The rows of a group lie close to one hidden flat surface of 12 dimensions, which may be shifted away from zero. Surfaces can cross.
(in the rows, 128 means zero)
Known rows, each followed by its group:
134 152 114 100 118 115 146 144 118 124 104 118 118 137 143 141 104 | (1)
116 100 134 94 121 111 72 148 178 105 129 89 172 153 194 152 100 | (0)
155 108 115 99 136 120 117 139 126 102 138 97 117 103 174 82 122 | (3)
144 114 95 119 150 124 138 136 125 130 98 120 122 143 137 123 146 | (1)
116 150 124 102 99 139 148 152 119 141 136 122 131 115 145 102 115 | (2)
138 142 138 115 106 150 131 111 139 161 122 163 115 133 144 152 121 | (3)
112 113 131 116 122 134 136 126 134 102 152 118 142 140 141 128 109 | (2)
142 121 138 143 114 122 111 128 103 106 123 120 151 180 94 151 114 | (4)
115 170 164 155 133 139 94 128 156 82 119 114 102 130 136 110 145 | (0)
131 127 141 113 141 133 145 131 119 165 156 138 100 116 147 118 92 | (1)
118 151 144 131 134 146 124 151 138 110 126 128 125 142 115 147 119 | (3)
113 130 106 151 101 120 116 131 118 150 95 131 139 126 127 146 138 | (4)
164 109 146 159 157 103 118 157 145 71 130 132 137 185 120 134 107 | (2)
126 110 120 102 111 146 148 102 129 109 139 112 120 129 111 121 143 | (2)
134 114 133 123 115 124 117 128 149 137 141 116 123 161 165 90 135 | (2)
150 146 130 86 132 121 145 101 123 124 157 134 164 124 141 109 117 | (0)
157 104 121 125 137 109 109 85 141 177 165 146 155 141 144 127 121 | (0)
142 118 109 93 133 138 119 160 135 128 127 108 146 141 136 140 121 | (2)
133 150 147 110 110 126 131 183 158 99 107 136 136 141 120 145 149 | (4)
146 123 111 106 110 107 134 124 135 129 111 119 114 141 130 141 139 | (4)
85 140 134 118 104 152 124 139 119 145 106 112 121 128 147 118 144 | (1)
117 89 136 134 119 121 122 130 102 133 150 125 106 104 111 155 128 | (0)
116 145 152 130 154 130 124 98 142 129 144 106 127 131 114 86 107 | (0)
150 103 125 125 110 115 126 159 127 92 121 118 119 150 133 140 116 | (4)
118 173 137 138 115 87 183 109 142 121 145 150 107 165 110 152 112 | (0)
143 104 132 113 107 121 120 149 160 96 127 103 103 155 143 125 131 | (2)
143 159 130 133 115 135 137 159 106 90 122 115 129 165 97 128 129 | (0)
139 127 139 130 114 130 106 134 124 146 104 109 123 142 98 122 117 | (2)
129 135 129 123 152 139 119 176 105 167 126 109 128 162 140 99 115 | (1)
126 144 121 137 132 133 141 122 84 134 100 161 156 149 129 130 186 | (1)
109 88 144 156 126 103 107 103 113 140 137 110 119 102 114 119 103 | (3)
126 112 112 147 147 120 115 86 149 119 132 116 142 150 100 148 115 | (4)
85 127 160 149 95 140 95 167 137 149 137 109 136 174 137 153 80 | (3)
95 105 109 126 156 131 154 116 105 112 133 98 113 106 125 103 142 | (3)
127 113 140 115 109 125 100 132 158 132 125 102 116 137 140 127 110 | (2)
165 121 127 120 105 106 100 128 149 130 106 130 119 135 145 134 146 | (2)
107 110 120 122 125 150 161 77 96 118 133 120 128 135 79 126 160 | (2)
130 141 128 128 142 108 129 159 154 94 115 124 118 108 126 150 127 | (3)
157 131 126 143 138 142 115 111 69 109 110 129 95 104 126 144 88 | (4)
123 128 141 119 140 151 144 158 101 119 140 136 143 154 160 96 139 | (1)
148 140 143 127 112 122 124 156 132 110 124 140 134 169 151 126 141 | (2)
137 110 109 119 133 99 143 140 153 117 106 120 123 144 115 148 132 | (3)
113 162 136 127 98 106 158 138 123 109 133 152 167 146 135 138 117 | (3)
136 142 149 155 149 101 104 126 137 123 95 123 132 141 119 116 110 | (2)
103 89 138 127 110 146 99 127 153 143 109 95 92 163 109 171 121 | (3)
131 130 125 114 114 125 131 124 120 132 125 121 118 124 144 123 121 | (4)
140 144 141 136 129 104 100 115 169 134 148 138 143 144 169 131 115 | (0)
174 103 105 130 132 121 132 107 112 124 161 143 143 129 119 130 139 | (0)
133 156 120 125 129 123 155 133 158 110 143 162 149 139 143 149 132 | (3)
123 135 105 108 116 128 141 117 150 108 119 100 114 105 125 116 118 | (1)
78 156 158 134 100 129 115 101 136 120 130 110 142 146 138 127 114 | (0)
140 91 115 128 112 120 128 132 143 179 111 125 89 124 125 112 144 | (4)
125 117 151 117 91 114 134 161 133 125 119 140 109 127 129 146 136 | (4)
87 113 144 138 117 149 107 108 132 97 118 78 122 166 129 115 111 | (1)
104 151 159 137 105 128 131 94 109 131 155 133 140 134 118 119 114 | (0)
153 99 80 144 157 101 122 134 159 150 123 121 117 128 119 153 121 | (0)
150 130 123 130 148 143 129 121 159 86 136 130 152 145 115 120 132 | (4)
117 111 121 127 130 127 114 95 143 143 136 111 102 112 140 134 123 | (1)
101 122 127 139 103 122 142 112 94 141 124 134 143 139 124 136 115 | (1)
136 151 149 124 126 149 136 112 140 105 114 126 132 170 87 129 126 | (3)
115 140 145 147 138 128 131 142 84 130 126 144 157 158 123 129 138 | (1)
116 110 126 127 122 125 102 114 124 130 133 98 122 158 154 137 113 | (1)
150 118 160 123 136 145 125 132 143 126 161 158 134 128 109 130 146 | (4)
148 130 149 135 147 128 137 128 113 160 121 161 103 93 137 125 74 | (3)
142 118 150 145 104 101 95 142 113 126 133 127 151 130 120 128 103 | (3)
118 112 150 150 131 141 133 124 128 117 134 138 111 144 75 166 114 | (2)
115 163 132 137 97 95 137 149 140 118 138 126 168 187 140 164 68 | (0)
107 116 116 157 89 105 133 139 90 112 80 112 94 107 144 126 96 | (4)
98 139 132 150 131 127 128 144 100 108 92 130 153 151 117 143 155 | (1)
126 111 155 136 118 135 114 148 128 154 126 120 110 148 99 131 113 | (4)

New rows, each followed by its group:
99 134 111 136 166 111 152 137 134 163 69 134 88 92 122 140 137 | (1)
96 124 150 139 158 150 132 137 129 126 147 134 117 109 141 98 151 | (1)
102 122 110 122 95 134 145 112 96 167 88 118 125 149 126 128 118 | (1)
83 148 142 125 141 139 149 96 132 143 124 98 115 121 122 63 124 | (2)
101 119 127 115 114 138 163 180 103 95 100 148 140 134 160 134 157 | (1)
130 144 145 118 114 123 109 138 156 144 118 116 119 139 160 99 122 | (2)
110 105 144 142 124 146 160 141 128 98 134 138 127 111 76 130 112 | (1)
124 147 124 120 110 118 141 86 107 114 120 149 134 124 141 157 142 | (1)
140 142 129 104 164 142 112 130 154 146 135 130 154 145 154 120 121 | (2)
134 159 116 110 147 150 104 119 110 149 124 129 119 93 152 160 107 | (4)
130 113 105 131 151 106 129 166 113 177 107 114 123 119 116 111 130 | (3)
142 151 153 126 156 114 133 109 111 139 178 181 119 99 164 155 144 | (1)
156 121 126 106 121 133 99 139 119 159 135 125 161 165 124 144 128 | (0)
128 138 139 184 123 126 96 87 143 124 152 137 132 142 145 103 134 | (0)
159 117 118 151 190 107 114 176 126 138 160 132 144 125 117 115 134 | (1)
164 118 106 86 122 127 133 126 127 73 136 123 164 151 149 134 144 | (2)
104 158 130 99 123 159 128 145 116 172 129 141 154 101 121 165 101 | (2)
134 144 121 141 156 99 117 162 169 110 121 116 126 109 114 133 131 | (3)
157 136 99 138 160 127 120 122 132 85 120 125 155 133 126 137 124 | (4)
134 127 126 144 125 114 148 104 110 124 132 130 132 131 120 85 133 | (2)
123 171 152 129 107 138 115 118 129 117 112 130 140 138 94 139 151 | (3)
138 117 153 116 159 170 152 150 99 146 132 147 112 170 140 98 126 | (1)
118 164 111 105 124 122 173 142 139 106 118 142 142 133 141 138 147 | (3)
116 138 129 101 132 147 122 132 135 147 110 99 127 126 118 126 124 | (2)
127 98 100 154 135 124 138 122 167 130 113 126 125 122 123 92 141 | (4)
128 98 136 147 143 117 99 109 131 166 165 120 128 126 137 105 114 | (0)
92 121 161 103 106 146 110 102 113 124 135 100 144 148 120 130 135 | (0)
136 147 122 144 122 120 136 106 123 120 144 135 148 141 114 123 106 | (0)
107 113 133 149 144 127 109 160 102 130 139 115 129 114 114 138 130 | (3)
139 89 136 111 126 130 123 123 102 102 177 98 139 153 141 88 137 | (0)
122 141 132 129 188 112 105 132 165 146 113 129 147 125 158 135 109 | (2)
121 134 107 135 126 131 101 152 148 114 109 89 125 146 153 108 144 | (0)
133 88 120 139 146 127 133 165 127 146 113 138 106 131 110 162 122 | (1)
149 122 136 144 122 113 114 99 122 132 117 156 142 140 122 151 145 | (2)
84 105 140 190 110 72 148 101 87 126 123 143 131 134 138 111 130 | (2)
98 119 146 151 183 125 104 114 134 165 92 117 75 144 129 157 118 | (1)
141 131 130 119 96 133 150 107 121 98 134 124 115 121 105 108 130 | (2)
108 129 136 152 111 163 117 110 119 111 121 123 131 128 127 119 96 | (4)
93 130 96 138 108 125 138 130 115 127 128 87 163 155 127 109 93 | (0)
93 133 149 156 135 112 137 147 114 114 122 144 140 164 134 146 129 | (2)
151 130 123 140 126 130 108 164 120 118 95 117 136 166 100 143 126 | (4)
133 116 150 141 81 145 136 142 138 158 148 137 72 124 101 125 118 | (2)
129 131 127 138 181 121 120 124 140 111 107 114 108 141 129 130 133 | (1)
147 113 118 115 135 150 130 146 104 136 123 131 139 169 144 114 154 | (1)
105 159 151 132 118 131 118 105 159 115 115 130 108 96 114 150 140 | (3)
143 105 98 115 120 131 155 127 125 120 141 146 142 102 134 111 162 | (1)
100 138 122 165 149 121 126 113 95 190 110 145 140 114 102 121 162 | (1)
104 111 161 139 105 100 144 122 146 97 149 118 159 175 98 105 127 | (4)
111 145 159 129 134 149 76 101 152 133 114 114 144 123 119 136 125 | (0)
107 136 146 114 145 137 91 90 144 163 132 127 170 150 168 122 128 | (2)
112 124 111 107 117 124 136 137 109 113 127 111 156 92 124 146 95 | (0)
158 156 132 142 158 110 143 114 128 99 105 145 136 134 107 103 137 | (2)
113 147 125 110 137 142 126 104 131 174 104 129 124 124 127 124 166 | (2)
147 114 99 96 160 126 116 83 129 114 102 108 159 123 112 138 151 | (2)
109 124 129 119 145 129 122 145 151 83 118 105 112 127 158 130 133 | (1)
87 135 125 156 124 102 128 146 140 158 120 113 92 116 124 145 112 | (0)
123 121 143 107 89 154 142 143 115 112 139 146 129 129 143 148 134 | (1)
118 137 148 106 122 158 149 112 163 110 170 129 115 136 151 99 119 | (2)
134 129 149 135 151 141 125 102 92 149 135 143 123 170 127 131 121 | (1)
109 157 123 128 139 121 144 103 127 161 144 119 142 105 133 79 100 | (0)
121 132 126 124 101 119 136 69 112 167 136 124 140 150 113 114 140 | (4)
112 101 125 111 108 121 140 118 150 98 152 120 117 103 146 146 109 | (2)
172 131 106 107 161 143 136 152 116 113 91 113 118 150 80 124 166 | (3)
143 103 83 120 130 119 125 98 117 152 88 133 120 137 145 152 172 | (1)
86 176 141 105 134 133 129 99 131 128 87 113 140 112 128 122 140 | (2)
103 102 123 126 116 118 104 117 105 138 95 120 151 154 117 185 158 | (2)
128 148 119 149 154 142 101 126 107 143 129 119 164 140 116 132 111 | (4)
125 132 131 125 88 152 129 113 120 120 132 173 125 78 164 152 149 | (4)
132 114 144 130 171 123 122 155 134 112 115 124 92 155 135 164 97 | (1)
136 129 108 107 141 131 141 116 130 141 134 125 141 106 135 110 126 | (2)
